The same things were measured in two ways. Each way mixes the same 10 hidden numbers, adds some noise and spreads widely along 7 directions of its own, which tell nothing about the thing.
Some things both ways: the first way, then the second way.
[-10  -8   0 -30 -12 -27  17   1  18  -3  16 -11  11  -3  22  12 -21  -1
   6  14  -1 -12  21  25   4   1]
[  6  -5 -14 -17  21  11   7  -9  -4  -4 -24 -12  -7  -6  16  14  -8  29
   9  -6   1]

[-25   2  39  -9 -16  -2   2   1  17   9  -7  -6  30  -4  30  11 -17 -17
 -16  -2   2 -13   9  34 -15  22]
[-30   1 -11  10  11   5  -1   8 -12 -17  -3   6  37  33  32  -1 -11  19
  -2  -7  -9]

[  3   3  -2  -5  13  -5  13 -11   5 -22 -10   7   9   2  10  -7   1 -21
 -11  14  -2  10 -17  16  14   2]
[  3   3 -20  18  -8  18   9  29 -14  -3   3  -5  18  34 -27   9  -6  -6
  13  -4  -8]

[  6  23  15 -13  -6   3  13  -9 -30 -16 -33   1  -2  10  -4 -37  24  14
  22  -6   9   7  -2  -1   4  -1]
[-12 -20  10  30  -8   0  -4  10   3  -8  21   4   6  -2 -11   1   3  -9
   2  -6  -5]

[ -6 -18  18 -24  10   9   7 -14 -19 -36  23  10  -6   5  27  -7   3 -22
   4   5 -10  14 -10  21  29  19]
[ -4   1 -28  20 -18  12  -8  16 -19  -4  28 -13   5 -19 -36  -4  -4 -12
  21 -19  -9]

[ 20  32  32 -42 -23 -19  20 -18   8  -1 -31 -17  51  32  22  -2 -30 -18
   7  -4  18  -5  -7  56  11 -16]
[  1   1 -18  -5   3   2  10 -15  22 -12 -11  18  -5  30   8   4  -4  11
  -6  -4  17]

[  0   2  26 -24   2  24   1 -15  -2 -14 -24  -4  13  14  24 -27 -11  -8
   8   9  -6  10  -1  20   0  10]
[  9   5 -14  -3   2  18   9   3 -13   1  -7 -11  -7  -9  -2 -14 -10   5
  -8  -3  -6]

[  9  11 -18  -7   8   2  -7  -6   6  -6  -8   0  -3 -14   7  -3 -13   2
 -10  11  25  -2  -8  -7   5   6]
[ 15 -15 -21  24   3   6  -7   1 -27  -2 -14 -14 -14   7   1  21  -5  19
  -7 -12   3]

[ -3   7  11   0 -13 -38  -6   4  -5   3 -13  -4  -7 -14   2   3  11   0
   7  -9   7  -9 -18   1 -18   4]
[ 21  12 -13 -26  19  21 -11 -21 -15  12 -33 -22 -13  -3  15   7 -13 -17
  19 -12 -11]

[ 16   4  -7 -20  -2   8  25  -2  19  15   4 -18  12  30  -3 -23 -11   5
  27  10 -46  14   3  11  15 -32]
[ 11   9   1  -8   1  -2  -4 -16  11   5  -2   4   6  -8   6  -3  -1  -8
  -1  -4  -1]

[ 13  33 -36 -15 -14 -34  24   6  32  18  10 -19  23   6  -1   5 -19   5
   1   0  -2  -8   6  29  10 -18]
[ 16  14 -12 -21   3  18   5  -4  -4   5 -23 -20 -11  10 -14  10 -14   2
   4  -8   7]

[  7  19  -4  -4   1  19 -11  -2  15   8  -7  -1  11 -12   5   2  -9  -6
 -14  -7   7 -18 -10  16  -2  22]
[  9   9  -8  -3  -9  11   2  20 -11   4  -2 -21   8  14 -21 -13 -17   5
 -10  -8  -3]

[-14   8   2  11  -8  -8  -5   7  -5  10   2  -1  -5   4  10 -11  -4   5
  -7  -8  15   5  17   4   1  -6]
[ 10  22   1   9  -3  -4   0 -12   3  -6  10  -7   3   0 -15  -4  -6 -15
   5  -2  -9]

[ 32  21 -26  -2  -9  -5  -8  -8   0   2  -5  -3   1 -13 -21   8  10   8
  -4 -12   3 -16 -31  -8  12  -3]
[-47 -14 -20  -7  29   2  16  26  -2 -30   2  39  43  26  20   1  -8  37
   0  -9 -20]

[  2  33 -13   9 -21 -17  17   1  10  15  11 -11  17  14  13   4 -25  13
  -8  -6  32 -16   6  29  14 -11]
[ -5 -11 -28  19  -6   5  -5  -1  -9 -27  19  13 -10 -16  11 -18  -4  -5
  -2  -7   0]

[-43 -35  17   9  18  -7   7   5  -3 -27  24  13 -10 -19  43   8  -3 -24
 -21  23   3  11  18   0  10  16]
[-24 -22 -27  -4  21  24  19   0 -10  -9 -26  19  -6  35  24   6 -12  29
 -19 -10   6]

[ -8   8 -14  20  19  -2  14  10   8 -10   2   4  -2   3   5  -6 -11  -7
  -7  13  13   4  14  18  13  -8]
[-10  -1  -4 -16  19  13   2 -15   8 -14  -8  15 -10 -18  11  -4 -10 -23
   5  -8 -25]

[  3 -21  -7   8  24  23 -21  -8  13   9   4  10 -21  -9  -9  12   8  -3
 -19   3 -26  -7 -20 -21  -8  18]
[ -2  -5  -6  13  -3   7   8  15  -3 -10  -5  -2   3  13  13 -23  -8  12
  -8   5  -7]

[ -5  -1  22 -23  10  18  12  -8  -6  -5 -10   2   6  -1  10 -19   0 -12
  12  12 -15  21  -1  -7   1   6]
[-19  12   6  -4  16  -4   8   1  -3 -18   4  20  31  11  17   1  -4  10
  -9  -2  -5]

[ 25  14 -27  10  21   4  -2 -16   3  19  -2   7 -18   9 -20  -3  15  11
 -10  -6  -9   6 -38 -32   7 -11]
[ 31  -8  -7  28 -15   5  -7  -8  -1   0   7 -18 -21  25 -17  14  -1 -16
   6  -7  24]

[  0  -6 -22 -26 -20 -50   8  -1   5   1  21 -22  -9  11  14  -2   4  19
  22  -3 -19   3  -1   3   1 -14]
[ -2  -9 -15   5  19  21  12  -5 -17  -8 -15 -15  -9   1   4  25  -5  19
  21  -5  -2]

[-17 -21  -8  19  -2 -39 -28  18   8  11  21  -3 -18 -25  12  30  -4 -13
 -19  -8   1  -8   6 -13  -5 -11]
[-13   0 -15  19  14  -6   0   7  -7 -21   2  11  22  15   2  23  -2  14
  17  -9 -18]

[  4 -24  -6 -25   8  11  -3 -15  -4 -20  22   8 -15 -13  -4  10   1  -6
   7  16 -17  12 -23 -12   9  30]
[  2  26 -29   2  -3  13   6  16 -28   3  -2 -18  35  14 -17  11  -4  21
  15  -1  -2]

[ 10  13  -9 -37   2  20  13 -16  21   8 -11  -9  18  22  10 -21 -10   7
   0   6 -22   6  12  14   3   3]
[-23  13   3  21  -3   1  37  30   6 -28  -2  14  25  27  17 -41 -12  40
 -33  20 -16]

[ 15  13 -22 -16  15   6  21  -8   4   5  33   8 -15   4 -19   3   1   5
  10  -2  -8  -1 -19   4  16  18]
[ 12  27 -12 -35 -21  16  29  22  24 -22  10   9  -1  11 -29 -45 -15  -6
 -25  14  22]

[  1  10  16   4 -24 -11 -14   2   6   5 -28 -11  21   9   4  -8 -12  -8
  -6  -8  -1 -11   9  38  -4 -15]
[ 19  42 -49 -12 -16  24  20  25  -1  15 -26 -15  29  20 -11 -31 -18  14
   3   6 -28]

[-16 -24  -4  -6  15  -2   0  14  -8 -17  41   2 -31 -26  14   0   9  -9
  16   5 -17   7   1 -12  15  12]
[  8   0   7   1  -9  -2  -6  11   0   3  14  -2   0  -9 -34  -3  -5 -15
 -10 -11  -3]

[  0  -3  -5   5  15   8   3   3  24  -4   7  -2   9 -19   7  24 -13 -12
 -10  20   2  -7 -10  -3   1  13]
[  4   9  10   3   4   2  -5 -12  -2   9 -14   4   4   7  16 -11  -1 -14
  -9   0  -9]

Other things, the second way, with their names:
(96): [ 11  -2   4   8  16   1  -2  -5 -17  -8  -3  -6  -5  15 -14  32  -8  -1
  -5 -14   3]
(460): [ -9 -21   2  28   5  -6  -4  -5  -2   6  -2   3   4  14   4  16   6  14
   4  -5  -5]
(592): [-23 -13 -20   0   3  12  -8 -10  -5  -1 -17  25   0  -2  40 -21   0   2
 -15  -6  -5]
(24): [ 15   5  -2  -2   7   1  -4 -23   2   4   2 -25 -18 -21   0  -7  -7   4
  19  -9  -1]
(277): [  0 -16   1  12  -2  11  13   6  17 -12   3   3  -8  -7   4 -12  -6   2
  -6   1  -6]
(627): [ 24  19   8   2 -18   0   0  -8  19  25  -5 -28   7  34 -46  29  -9  -8
   2 -13  19]
(92): [ -8   6  -9   0   5  21  12 -19   1   5  -8  -9  -4 -19  -1  12  -1   5
  13  -6  -1]
(267): [-22  24  15   4   5 -16  -4   6  -1 -13  24  12  51  -6  -9   8   4  -5
  16  -1 -19]
(459): [  5  16 -16  24 -16  13   1 -15  -3  12 -24  -8  -1  35   6   3  -7  -6
 -15  -2   3]
(332): [  6  15   6  20  -9  -5   2   9  -3 -12  30  15  26 -10  -8 -17  12 -24
   9  14 -11]
(219): [-14   8 -13  -8  -2  11  14  14  15  -3  -3  11  21   6   3 -22 -10  12
  -5  -6 -12]
(38): [  3  11   8  10 -13  -1   5   7   2 -10  10 -12  10  22 -10  -5  -1  10
  -1   4  25]
(625): [-19 -17  15 -23  17  11  20   9  10 -11  20  14   4 -19  -6 -18  -4   3
  -5   1   1]
(102): [ 33  12 -39 -13  -2  27  16  21 -12  -1 -22 -15  -6  23 -23   3 -16   8
   1  -5   1]
(721): [-31   4  -5 -31  11   7  13   8  21  -6   7  14  21  10  -5 -24 -14   4
   5  -9 -10]
(595): [  3   8 -22   9 -12  16   3   2  -3  19  -5 -14   8   4  -9 -14  -4  -3
  10  -1 -13]
(124): [  5  16 -32  -5  -2  15  -3   3  -4  19 -29   0  19  25  12 -11  -8  -4
   5  -5 -24]
(647): [  2  10 -46  30 -19  23  18  32 -20 -16 -16 -10  22  52  -9  16 -11  36
 -13   4  13]
(132): [  6  13 -43  -1 -17  12 -22   4 -15   1 -13 -14  11   9  13 -17 -14  -3
  -1 -14  -1]
(165): [  5 -24 -16  -2   3  12  -2  -3 -15   7 -10 -10 -27   7  -9   4  -5  17
  -9 -14  19]
(39): [-38  14 -24  -2   3  15  22   9  -1 -37  33  12  36  -9   3  -8  -8  15
  15  -5   3]
(729): [-15   0 -18  -5  -3   5  -5  12 -15 -19  21   9   8 -24  -9 -12   1   0
  10  -9   4]
(589): [  7  -7  22  -7  20  -9  13  -8  16 -10   3  -4  -6   2   6  -3  -1  17
  12   7   3]
(655): [ 17  21   4 -19  -9   5  -2 -17  15  12  -6 -16   6  -8 -16   8   0 -11
   6   4  12]
(424): [-12  -2   8   2   6   4   7  -8  13   5   7   0   6 -22  -8  -2   2  -8
  18  -1 -22]
(393): [ -5  -6 -18  22  -8   7 -15 -10 -11   4  -1   2   3   7  19 -10   0  -9
  -4 -10  -1]
(349): [-21  11  26  15 -12  -7   1 -18  30  16   7  11  11   7  -1 -27  -1 -22
 -11  -2 -16]
(548): [-27  -9 -14 -15  15  12  11  -8   6 -33  26  23   5 -20   2   7  -3   3
   9 -14  16]
(15): [ -7  21   4 -10  -6   3  10 -34  31   0  -9  11 -14   7  17 -31  -4 -11
 -14   4  11]
(353): [ -2  -2  11  -1   2  -9 -28 -36  14  31   0  -5   6 -31  12   0   3 -22
  12 -22 -16]
(707): [-21   4 -34  -9   9  20  19   1 -10  -8 -11  18   2 -22  27 -40  -3  17
  -3   9 -23]
(355): [ -8   2   2   2   1  -2   6  14   1 -17  18  -2  10  -8 -23  -3  -8   3
   1  -5 -10]
(311): [ 16  -2   9  18 -14   0  -8 -13   7  -3  -8  -9 -24   3  19 -27  -2  -9
 -13   6   8]
(159): [ 25  49 -26   1 -24  19  11   4  -4   3 -12 -18  12  -2   1 -35  -7  -9
   3  18 -11]
(725): [-29   6 -31 -32  20   9  11   6   2 -20  -2  20  30   1  14  -4  -9  28
   9  -8  -3]
(342): [-41 -30  13  -5  32 -17  -3 -10   2 -29  11  41   5  14  26  10   9  20
  -1  -7  16]
(308): [  2  -3 -26   3  -9   2  -6  17  -9 -10  24  -1  12 -10 -40  20   0   4
  15 -19   9]
(46): [ -9 -27 -42  18  -4  20  -1  15 -20   3 -16  -4   6  29  16   6  -1  31
   1  -6  10]
(673): [ -4  28   0  -6  -3  24  19 -20  14  17 -36  -3  -9   7  16 -25  -9  -6
 -11   6 -16]
(518): [ 10  -3  24  -2  13 -14  -1 -15  11   6  14  -5   1  -3  -5  -1   1  -2
   8  -5   0]
(676): [ -1  -1  12  10   8  -3  -8  -5 -16  -7  -1   4   4  -9  11  -1   3  -9
  -5   4 -11]
(564): [18 18 -5 16 -4  0 10 -1 17 -5  0 -6 22 17 -2 10 -1  1 16 10 -9]
(294): [  1  17 -12 -24  26  21  24 -14 -11 -20   2  -4   1  -3  -2  13 -12   2
  10  -2   7]
(601): [-14  -5  -4  -9  -3  15  13 -12  11  14  -4 -10  -8   1 -10  -5  -8  13
  -9  -9  14]
(404): [ 22 -11 -32  -5 -26  25   2   9  -2  28 -15 -14 -17  -7 -10 -21   0  10
 -16  -3  21]
(213): [ -9 -25  26   2  14  -4 -19 -11 -12  -8  14  10 -23 -37   1  -2   6 -24
  -1 -10  -4]
(474): [ 10  15   6  25  13 -15  -2 -12   0  10   4  -4  30  33 -15  35  -1  -5
  17 -11 -20]
(643): [  2   2  -2   4  15   8   4 -10 -10  -7  -8 -23  -7   2   5  12 -12  17
  12 -11  -2]
(560): [  8  23   7 -15   0  -8  -7   9  -4   7  11 -17  39   6 -40  29  -4  -4
  14  -8  -1]
(566): [ -6   9  -9  16  -1  10   4  22 -26 -10  15 -13  26 -10 -14  -4  -6   0
  11   2 -25]
(56): [  9  13 -20  10  -8  25   8   2 -13  -2 -22  -4  10  -4  27 -14  -6  -1
 -14  11 -10]
(211): [  6 -11 -42  14 -14  12  -7   5 -16   2  -7  -3  -4  23   4  -4  -1  13
  -3  -8  18]
(708): [-20  -3  -4 -10  -1  13  15  15   5  14  -3   4  24   0   1 -21  -8  24
 -18  -7  -6]
(276): [-13   1 -17 -20   1  21  12  17  -4  -2   1  -3   8  11 -19  -9 -17   8
  -6 -15   4]
(483): [ 11  21  -6  23  -7   7   8   2 -10  -2  -7   3  22  37   1   9  -2 -10
 -12   9  -2]
(82): [-14 -18 -22  13  18  21  -1  -5 -29 -26  10 -11  -9 -22  11  23  -3   9
  32 -16   0]
(671): [ -3   2 -25   6  11  11  15  17  -5 -22 -21   6   8  30  24 -16 -16  19
  -5   7 -23]
(652): [-29 -21  19   2  35  -5  -8 -30 -10 -25  34  24   1 -32  19  18  11 -16
  23 -15   3]
(226): [-15   3   2   3   1  13  20   4  14 -16   6   8  13  10   9 -11  -1   2
   9   8   2]
(443): [-15 -27  -4  -9  13  12   2   2   5  -4 -11  20   1   4  17   4   1   8
  -2  -6   3]
(624): [  0  13 -31   8 -12  19   1  11 -13   5   3 -19  13   2 -14 -14 -13  -5
  14  -7 -19]
(257): [  4  10 -36   4 -14  19  -5   0 -16   0  -2 -22  -2  12 -24  12  -7  -3
  17  -8  12]
(269): [  8   7 -42 -13   1  30   9   5 -15  14 -13 -14  13   0  -9   6  -8   8
  13  -5  -5]

Some of these things the first way, each followed by its name:
[  6  10  18  14 -16   0 -11  -1  11   9 -27 -12  21   4   5  10 -21   0
   1   6  18 -11 -16  10 -12  -7]
(332)
[  4 -26  14 -18   4  14   5  -7  -6 -24  13   0  -8  -7   4   4   5  -4
  22  15 -21  -3 -13   2  11  14]
(404)
[ 11  -5 -33  20  12   5  -3  -9   2  11  22  14 -26  -8 -27  10  10   9
 -18   2 -13  -1 -27 -28  12   3]
(211)
[  1  18  -4  22 -17 -27   2   4 -29  -7 -26   8 -15 -10 -24 -24  29  13
  12 -10   9  -1  -5  -9   0 -14]
(124)
[  3 -45 -33   6  22  21  -8 -12   3  -6  36  11 -40  11 -18  -9  10  12
   4  17 -55  20 -13 -27  17   0]
(707)
[ -3   3   3  20 -12  14 -14   7  15  11  -4 -10   9  -7   5  12  -8  10
  -6  -2   6 -25   3   8  -7   6]
(625)
[-19  -2  47 -17 -14   2   6  -9 -32 -24 -17  16   5  -4   6 -13   3 -14
   4   0  18   1  16  23   3  17]
(725)
[ 33  27 -36 -31  -6  -8   3 -15  18  22   3 -16   7  13  -8   1  -1  19
   2 -12 -13  -6 -18  -2   8  -6]
(643)
[-18   3  12  -4   1 -15  15 -10 -15  -8  -8   9  -4   9  15 -16  10   1
  -7   5  11  16  10  -4   4  -1]
(82)
[-10  -8  -2   7  31  23  14  -8  -1 -14   1  27 -12  -8 -18   6  -1  -7
 -16  25  11  14   4 -14   8  22]
(159)
[ -7   1 -15 -13   6 -13  46   8  23 -14  31 -11   8  -2  13  10 -19   8
  23  35   1   6  10   8  10   4]
(56)
[ 31  12 -37  -4  -4  -1  -5   9  20  22  13 -15  -8   7 -43   9  -4  27
  26  -6 -22  -7 -12  -7  -4  -6]
(655)
[ 13   7 -13  -6 -22 -22   2 -11 -10 -10   3   0  -7 -11 -11  12  12  20
   8  -3  13 -19 -26   0   1  13]
(46)
[ -2   9  41  -7  -9  -3   5  -6 -15 -21 -50   3  17  -3   6 -15   6 -10
   8   8  18  -5  -1  15  -7   2]
(443)
[ -2 -15 -14  19  18  30 -23   0   6 -10   8  10 -20 -17  -3   7  -4   4
 -13  12   5  -3 -12 -12  -2  33]
(566)
[-20 -12  11  24   9  21 -15   0  -3  -8  -1  15  -7  -1   6  -1  -1 -11
 -28   1   4  -4   9  14   5  18]
(624)
[-23  -2  23   3 -39 -48 -27  21  -1  11  -1 -27  -2 -20  31   5  -5   7
  20 -20  11 -20  -1  15 -30   1]
(213)
[ -4  13 -25  -1 -15 -25  40   6   6  -5  25  -7   3   0  -4  -3   0  15
  19  12  -4   1   9  11  20 -12]
(592)
[-14   5   7  16  -5   6  -6  14  -2   6 -14   4   3 -17 -14  -3  -3  -3
  -6   2  11   1  21  -6  -7  -1]
(267)
[ 14  18 -37  10  14   9  25   1  -4   4   4   9  -9  -2 -33 -14  26  12
  -1  -1 -17   5   5 -26  28 -23]
(219)
[ -4  10 -29   7 -12 -26   5   6  20   9  29  -6   2  11  -4  12 -18   3
 -13  -2   0  -1   7  33   9   1]
(257)
[ 12   6  11 -13  -8   8 -11 -12   4   7 -12   0  11   5  -7  -2  -9 -11
  -3  -5  -9  -1 -20  16  -1   5]
(729)
[-11 -16  -8  -2  16  -8  -2  -8   7  -2   9  12 -21  -1   6  -4   4  -6
 -14   8 -14   3  -5   1  -1  11]
(671)
[ 13 -11   0  37  31  57 -25 -11   3  -9 -32  18  -7   3 -26 -10  -2  -4
 -20  17  -8   7 -17 -16   5   6]
(269)
[  0 -13 -10 -18  16  21  14 -17   6  -2  18  12  -6  11   4  -2  -5  -1
 -16  11 -14   2  11   1  22   6]
(24)
[ -4  10  -7  14   5  37  16   8  18  -4  -5   1  24 -14  -1   3  -8  -2
 -15  15   1 -13  26   6  19  -2]
(708)
[ -9   6  -5  25  12  -4  12   6   1   5 -14  10  -6   0 -13  -2   2   9
 -10  12  17   0  25 -19   3 -20]
(564)
[-11  -6 -16  18   9 -11  -7   9  18  25  21   5 -18 -17  -8  27   3  11
 -18  -4   0 -18  -1 -21 -13  13]
(311)
[  5   2 -27 -13 -20 -19   1  -3  13   9  22 -15  -2   4  10  -5  -8  13
   5  -4 -17  -8  -6  13   8  -5]
(165)
[ 18  32  16  -4 -22  -5 -15   0   4  28 -27 -16  26  19 -10  11  -9   7
  -3 -27  17 -17  -5  20 -11  -4]
(15)
[  8   4  -7  14   5  23 -25  11  19   7  -5  -1   3 -23 -17  14 -16  -8
  -6   1   2 -11  -5   3  -7  16]
(560)
